There are 10 hidden switches. A switch that is on adds its own fixed numbers to the row, and there is some noise. The rows also spread widely along 11 directions, which tell nothing about the answers.
Known rows, each followed by its switches (1 for on, 0 for off):
[ 21  -6 -22  21   0  40 -24   5 -39   0  16  30  38  45   2  -4  21  -2
  32 -16 -21  18  10 -10  16  -2  13   5  42  14 -46 -21]
0 1 0 0 0 0 0 0 1 0
[  6 -38   5   9 -17 -20   4 -11  36   0 -37 -33  32  16  43 -11 -18 -37
  22 -35  15  22   7  29  -4 -15  11  52  25  14  13  42]
0 1 0 0 1 0 1 1 1 1
[ -6   5  -2 -14  19 -28  -5  -8  -9   9 -20  -4  -1  34   8   0  12 -19
  25 -16  -3   0 -17   7 -25   3  18  50  40  -8 -24 -15]
0 0 0 1 0 1 0 0 0 0
[ 18 -30 -16   6 -13   5  16 -19   3 -14 -45 -35  -2  18  33  -3  -4 -42
   5 -31 -67  11 -12 -23 -18  10  25  36  14  11 -29  -2]
0 1 0 1 0 1 1 1 1 0
[-15  32  -6 -19 -48  43  -4 -31 -14  -6 -17 -12   0  -9   1   9 -26 -32
  19  29 -41  40 -26  -3  36  -1  20   0  25  15  34 -34]
0 0 1 0 0 0 0 1 1 0
[-31  -6  -2 -14 -13  14 -53  14  32  -4 -19 -34  38  35   1 -29 -30   4
  -2 -19 -25   6  -6 -30 -11  -3  -6  78  14   0  27  11]
0 1 0 0 1 0 1 0 1 1
[  7 -31 -21 -19 -12   4  12 -16 -14   6 -23 -23   2  13  -5   3  17 -17
  33  -2 -39   6 -31 -34   9  -1  35  31  -2  18 -21  23]
1 1 0 0 0 1 1 1 1 0
[ 18  -3  -5  14 -26  27 -25 -14   8 -16  -8 -11   5   3 -11  -3   3 -27
   9   2 -24   9   1 -24  17  17  -9  17  10  -5   2   4]
0 1 0 0 0 1 1 0 0 0
[ 55 -17  17  30 -58  -8  -2 -58  -4 -30  19 -15 -37  23  38  15 -26 -54
  21 -48  18 -14  33 -10  12  18  27  17 -16  -6   9  36]
0 1 1 1 0 1 0 0 0 0
[ -2 -35 -20  -6 -20   8  -9 -39  -1 -12  -5 -13 -36  13 -23  12 -15 -18
  35 -15 -45  -8 -18 -16  -5   1  42  50  50   6  11  17]
1 0 0 1 0 1 1 0 1 0
[ 15  -8 -27 -51   0  35  49 -41 -40  -6 -13 -18 -37  20  17   5 -19 -31
  11   9 -66  20 -42 -47 -30  27  55  35  -9  15  -3   5]
1 1 1 1 0 0 1 0 0 0
[ 41  -9 -13 -22  -8  10  36 -54 -39  -5  11  17 -27  33  36  14 -10 -45
  43  -7   9  17  -5   3  -9  28  38   5   3   8   4  13]
0 1 0 1 0 0 1 0 1 0
[ 23 -25 -17  44   9  15 -27  27  19 -14 -11  -7  47  28 -19 -19  26  -6
   0 -39 -47   8  24 -17  -5   0 -11  43  36  -3 -51   3]
1 0 1 0 1 0 0 0 0 0
[ 20 -30 -16   7 -19  10  15 -29  16 -21 -20 -14   6  -9  -7   4   9 -35
  40  -5 -27  12 -19  -2   1  11  10  40  35  -2  18  32]
1 0 1 1 1 0 1 0 1 1
[ 10  25 -17   0 -43  28 -17 -18 -19 -18 -30 -50 -40  50  22 -12 -35 -45
   7 -22 -91  36  20 -41  -4  -1  28  39   4  23 -16 -13]
1 1 1 0 0 1 1 0 1 0
[ 22 -24 -10  -6 -15   8   0 -11  15  -2  -8  -4  20  -6  -8   4  18 -21
  38  25  22  32 -14  -1  22  -2   9  36   9  14  28  53]
0 1 0 0 1 1 0 1 1 1
[  1   3 -10 -29 -13  -7  15 -25 -13   1 -23 -28 -20  30  17   3 -22 -25
  14 -11 -35  20 -17 -18  -4   3  38  28   2  21   2   6]
0 1 0 0 1 0 0 1 1 0
[-36   3 -12 -39 -17   8 -17  -3 -10   7 -41 -35  26   6  -2  -9  12   2
   8   4 -64  -1 -61 -57  14   6  17  41 -15   3  -7 -21]
0 1 0 1 0 0 1 1 1 0
[ -2 -33 -14   8 -27   8  25 -28   2  -7 -37 -31   4  -3  17   5  -6 -33
  18 -30 -63  12 -28  -4   3  -5  48  22  37  19 -18  -3]
1 0 0 1 1 1 0 0 1 0
[  4  14 -18 -10  -2  30  -2  -4  -7  -6 -25 -11  29  28  11 -13   0 -26
   5  -4 -48  19 -11 -17  -1  20   3  18   7   5 -20 -35]
1 0 0 0 0 0 1 1 1 0
[ 12 -28  -7 -11 -14   4  19   1  -7  24 -18 -23  36  36  60 -11 -13 -18
  11 -19  -5  59  20  19  14 -30  53  31  13  55 -23  34]
0 0 0 1 1 0 0 1 1 0
[  6  38 -23 -17  -4  27  -5 -10 -11 -16 -26 -17 -29  32   0  -4 -14 -32
  20  22 -58  45 -11 -20 -18  12   9  37  33   7  11 -19]
0 1 0 0 1 1 0 0 1 1
[ 24  -8  -6  24 -31  10 -24 -12 -17  -4  -3   1  23  31  14   1  14 -23
  36 -28 -11   8  13  -8  31   1   5   4  17  11 -36  -5]
0 1 0 0 0 0 1 1 1 0
[-33  35   2 -13 -41  42 -92 -19  -5 -18  29   0  -3  37 -31  -6 -38  13
  15  -1 -15 -23  -9 -42  22  14  -6  50  21 -15  40 -24]
0 1 0 0 1 0 1 0 0 0
[-34  40   1 -29 -42  31   9 -25 -14   7 -34 -37   9   5  31  -2 -39 -29
  -1  14 -54  43 -33  -9  29  -4  37  -3  10  27  18 -43]
0 0 0 0 1 0 0 0 1 0
[  8 -23 -19 -17  13  -1  17  -7  10  -1 -18 -17  -8  14 -15  -1   0 -25
  11  10 -28  28 -13 -17 -21   7  17  45  14   5  24  29]
0 0 1 0 0 1 0 0 1 0
[ 47 -22 -34 -15  12  26   4  -8   2 -11  -8 -11 -37   3 -27   0   9 -10
  13  28 -40  41   5 -37  -9   9  18  48  18  16  -2  63]
0 1 0 1 0 0 1 0 0 1
[ -2 -13 -23  -1  -4  27 -21  14  17  -2 -20 -23  21   5 -26 -15   7  -4
  12  14 -43  34  -8 -18   8 -12  10  49  30  19  -2  18]
1 0 0 0 0 1 0 0 1 1

New rows. What belongs after each?
[ 16  -8 -15 -12 -20  12  17 -10   2 -19 -26 -45   5   7  -3  -9   8 -17
  -1  -9 -59   4 -27 -64   6  26  19  21 -42   4 -13  23]
1 1 0 0 1 0 0 0 1 1
[ 34 -21 -13  60 -34  -7 -59   1  23 -21 -18 -32 -10  19 -33  -3  27 -20
  42 -40 -42   5  36 -11  29 -21 -10  46  62   6 -50  34]
1 1 0 0 1 1 1 0 0 1
[ 29 -10 -19 -11 -11  -3  42 -43 -13  -3 -41 -21 -36 -10  13  17   8 -48
  31   4 -45  32 -26   0   4   8  33   9  33  19 -18  14]
0 1 0 1 1 0 1 1 0 0
[ 23 -25  -1 -14  -7  22  14 -30 -29   2  24  17  13  32  40   2 -18 -17
  16 -21  20   2  -5  -3  -8  14  40  22   7  12  -7   9]
0 1 0 1 0 0 0 0 0 0
[  6 -11  -9 -21  -3 -17  42 -34   7  -3 -54 -43 -23   1  16   3  -5 -50
  26  -6 -31  15 -40  -1 -21  13  26  42  20   4  -2  15]
1 1 0 0 1 1 1 0 0 1
[  1 -38   6  -9  -5  -5  19 -12  24   2 -39 -27  46  16  49 -16 -14 -44
   2 -22   7  15 -16   9 -17   8  10  41 -12   6  12  14]
0 1 0 0 0 1 1 1 1 0
[ 41 -28 -11  -5  16  36  33 -55 -30 -10  42  52  -6  40  31  17 -25 -42
  43  -8  49  13   2  39 -32  22  35  22  59   4  21   9]
0 1 0 0 1 1 0 0 0 0
[ 40  -5   4   1 -21   1   6 -37   5 -22   9  -4 -14  33  24   0 -23 -45
  15 -16  24   8  19  -7  -5  31   8  23 -20  -4  34  31]
0 1 0 0 1 1 0 0 1 0
[ 35 -12 -28 -12   0  35  14 -17  -6 -12 -19  -2  -8  -6 -10   3  19 -22
  13  23 -47  29 -17 -26   5  24   7  22  16  11  -8  19]
0 1 0 1 1 0 1 1 0 0
[ -1 -44  -9  -8   9  -6   5  -6  22   1 -39 -30   9  11  14 -12  -5 -21
  -6 -20 -33   7 -20 -18 -33   3  17  67  17   3  -7  24]
0 1 0 1 0 1 1 0 0 0
[ 18 -37  -8  12 -20  13   2 -26  10 -11  -6 -11  -1   0   9   6 -22 -20
  15 -18 -11   8  -6   8   5  -8  30  33  47  13   4  24]
0 1 0 0 0 0 0 1 0 1
[ 22   5  -3 -12 -18 -29   2 -43  -1 -23  -7 -19 -54  16 -23  16 -15 -39
  28 -17  -9 -17 -12 -31  -8  30   8  27 -14 -25  40  22]
0 1 1 0 0 0 0 0 1 0
[ 63   0 -14  10  15  11  51 -12  28 -27 -49 -24   3  13  35 -15   2 -74
 -10  -5 -22  53  22   1 -32  44 -14  14 -25   0   0  22]
1 1 0 0 1 1 0 0 1 0
[  9  13  -9 -16 -35  27  17 -35 -14   1 -30 -19  -6 -10  12   5   0 -48
  26  31 -26  46 -23 -11  31  13  14  -7   1  16  17  -3]
0 1 0 0 0 1 1 0 1 0
[ 22 -56 -33  28  -3   6 -19  10   5 -12 -18 -19   6  23 -23  -6  17   4
  22 -35 -72  -1   4 -39   0 -10  18  50  47  13 -51  31]
0 1 0 0 0 0 1 1 1 1
[ 29 -34   0  26  -4  -7  17 -13  10  -1 -22  -1  48   5  28   3  10 -42
  23 -32  27  16   6  32  10   4   1   1  20   0 -14  14]
0 1 0 0 0 0 0 0 1 0
[ 20 -46  -9  21 -26   8   3 -13  13 -13 -18 -22  47   5  18  -8  17 -16
  12 -42 -37 -16 -12 -24  19  14  15  21  -5   6 -32  16]
1 0 0 1 1 0 1 1 1 0
[  3 -16  -7 -18  -6 -43  -5 -14   2  14 -31 -35 -22  23 -14   4   4 -19
  34 -29  -6   8 -11  -6   4 -16  33  42  16  12 -13  42]
1 1 0 0 0 0 0 0 1 0
[-26   3   2 -12  -3  -9 -11 -11  -9  -1 -17 -11  33  31  26  -6   4 -13
  24 -21 -15 -18 -39 -13 -16  13  16  46  18 -16  -9 -37]
0 0 0 1 0 1 0 0 1 1
[ 16 -10  -3 -19  -8 -26   4 -22  19 -12 -28 -39 -16   5  -8  -2   4 -23
   1 -21 -16  -9 -22 -35  -8  23  14  46 -27 -10   3  40]
1 1 0 1 1 0 0 0 0 0
[  5  -9  -7 -35 -15  13  26  -8 -31  21  -8 -27  31  60  74 -19 -27 -32
  27 -22   3  48   0   3 -13 -17  52  46  -9  41 -14  21]
1 1 1 0 0 0 1 0 1 1
[  4 -38 -30  -7   8  14 -20   3 -17  15   1  -1  -2  40 -21  -2   1   7
  35 -11 -34  22   3 -16  -2 -26  38  48  56  31 -21  31]
0 1 0 0 0 0 1 0 1 0
[-19 -20  -9 -17 -15  -9   0 -21   0  -3 -28 -29  -4  18  13   1 -12 -23
  18 -24 -38  -4 -37 -25 -20  -2  30  59  16  -2  11   1]
0 1 1 1 0 1 0 0 1 0
[-39 -11  -2 -19 -16   4 -23  -1  22  15 -35 -30  49 -13 -21 -10   4  -5
  16   6 -12   9 -42  -8  27 -10   5  37  15   1  20   6]
1 0 0 0 0 0 1 0 1 0
[ 37  39 -11  -9  -8   8  -4  17  43  -5 -55 -53 -20  -5  -9 -23 -11 -47
 -30  45 -29 103  50  -8  21   2 -20  15 -27  30  29  54]
0 0 0 0 0 0 0 0 1 0
[  8 -34 -17  14 -20  29 -35  -7  16  -7  11   1  16 -13 -48   4  25   9
  28  12 -16   7 -12 -17  33 -10  14  39  47  11   0  36]
1 0 0 1 1 1 0 0 0 0
[ 13 -35 -23 -12  15   5  32  -2   0  -7 -41 -29  20  23  31 -16   0 -28
  -4 -28 -64  15 -20 -39 -40  19  18  48 -10   2 -19   9]
0 1 1 1 0 0 1 0 1 0
[ -7 -15   1   6 -31  13 -69  -1  28  -9   6 -14  27  24 -13 -10 -21  -3
  14 -27  20   3  21  -1  16 -15   0  64  23   4  32  34]
1 1 0 1 0 0 0 0 1 0
[-14 -29  -2 -26 -17  15  20 -24  23   5 -23 -29  21   8  28  -4 -38 -42
  18  -5  11  38 -21  22 -14 -15  32  57  19  22  55  34]
1 1 1 0 1 1 0 0 1 0
[-16 -31  -6 -26 -18  26   4 -16   1  13 -16 -21  28  14  20  -6 -23 -24
  20  -2  -5  23 -28  -2   4 -10  37  42  14  24  20  20]
1 1 0 0 0 1 1 0 1 0
[-14  -1  -5 -25 -16 -14  18 -28 -18   7 -19 -24  -5  12  11   7 -12 -15
  25  -7 -25   2 -37 -17   9   0  45  19   8   9   0  -2]
0 0 0 0 0 0 0 0 1 1
[ 37 -12 -27  16  27  24   5  -5   7 -17  -6  33  19  -3 -32   7  39 -23
  32  20 -11  30   0  11   0  22 -19  13  54  -9   2  11]
0 0 0 1 1 0 0 0 1 0
[ 38  13 -12 -32 -14  16  -9 -11 -38  14  28   1 -24  44   8   2  -7  -6
  24  21  17  42  21 -23  25  -4  41  17 -18  37  -8  44]
0 1 0 0 0 0 0 1 0 0
[ 43 -19  -9  -8 -10  -5  48 -58   2 -13  -8  -1 -35  -6   0  20  -3 -65
  42   9  24  18  -6  22   1  29  20   5   8  -3  39  43]
1 0 0 0 0 1 1 0 1 0
[ 36 -39 -27 -15  19  19  36 -25   1  -8  -8   0  -6  -6 -16   0  14 -17
   8   9 -27   9 -22 -22 -16  33  24  27   7   1  -6  37]
1 0 0 1 0 0 1 0 0 0
[ 19  -9  -2 -11 -18 -18  -1 -21   6  -7 -13 -16  -4  15  -2   5   9 -28
  24  -5  11   5 -12 -19  10  14   7  29 -19   2  18  32]
0 1 0 0 1 1 0 1 1 0
[  6 -11 -12  -7 -18   5  -6 -16   0  -7 -16 -22   1  25  13  -1  -8 -23
  19 -27 -22  14  -3  -9   0   1  26  39  18  12  -3  17]
1 1 0 1 1 0 0 0 1 0
[ 14 -17  -5 -24  -4 -20 -15 -29 -26  -1  26   2 -13  50  -8   3  -3  -3
  33 -27  16 -37 -14 -45  -2  26  26  36 -28 -11   5  26]
0 1 0 0 0 0 1 0 1 0
[ 32 -22  -7 -54  16 -45  28 -15  -7  25  -4 -16 -13  27  -4  -2  18 -17
  31  14  53  20 -10 -25   2  15  24  35 -61  12  20  93]
0 1 0 0 0 0 1 0 1 0
[ 12 -29  -8   5 -25 -12   7 -39   7 -14 -15 -18 -15   5 -12  13  -6 -37
  38 -27 -23 -12 -10  -1   8   8  20  27  27  -4  10  17]
1 0 1 0 0 0 1 1 1 0
[ 11  36  -9  -1 -20  -4 -49   3 -22  -5   0  -2   5  43 -22  -6  27  -9
  39  -4 -26   2   7 -39  30  13 -14  24  -6  -7 -22 -21]
0 0 1 0 0 0 1 1 1 0
[ 38 -18 -31 -11  10  12  -1  -1 -15  -3  -8 -13 -26  49   4 -10   2 -20
  23 -19 -38  37  24 -21 -20   4  30  49  20  24 -28  43]
1 1 0 1 0 0 1 0 1 0
[ -5  26 -14 -22 -11  -5 -36  -1 -17   5 -11 -21 -31  50 -14  -3  -9 -19
  31   6 -25  36   3 -22  -8 -15  14  59  21  12  11   6]
0 1 1 0 0 1 0 0 1 0
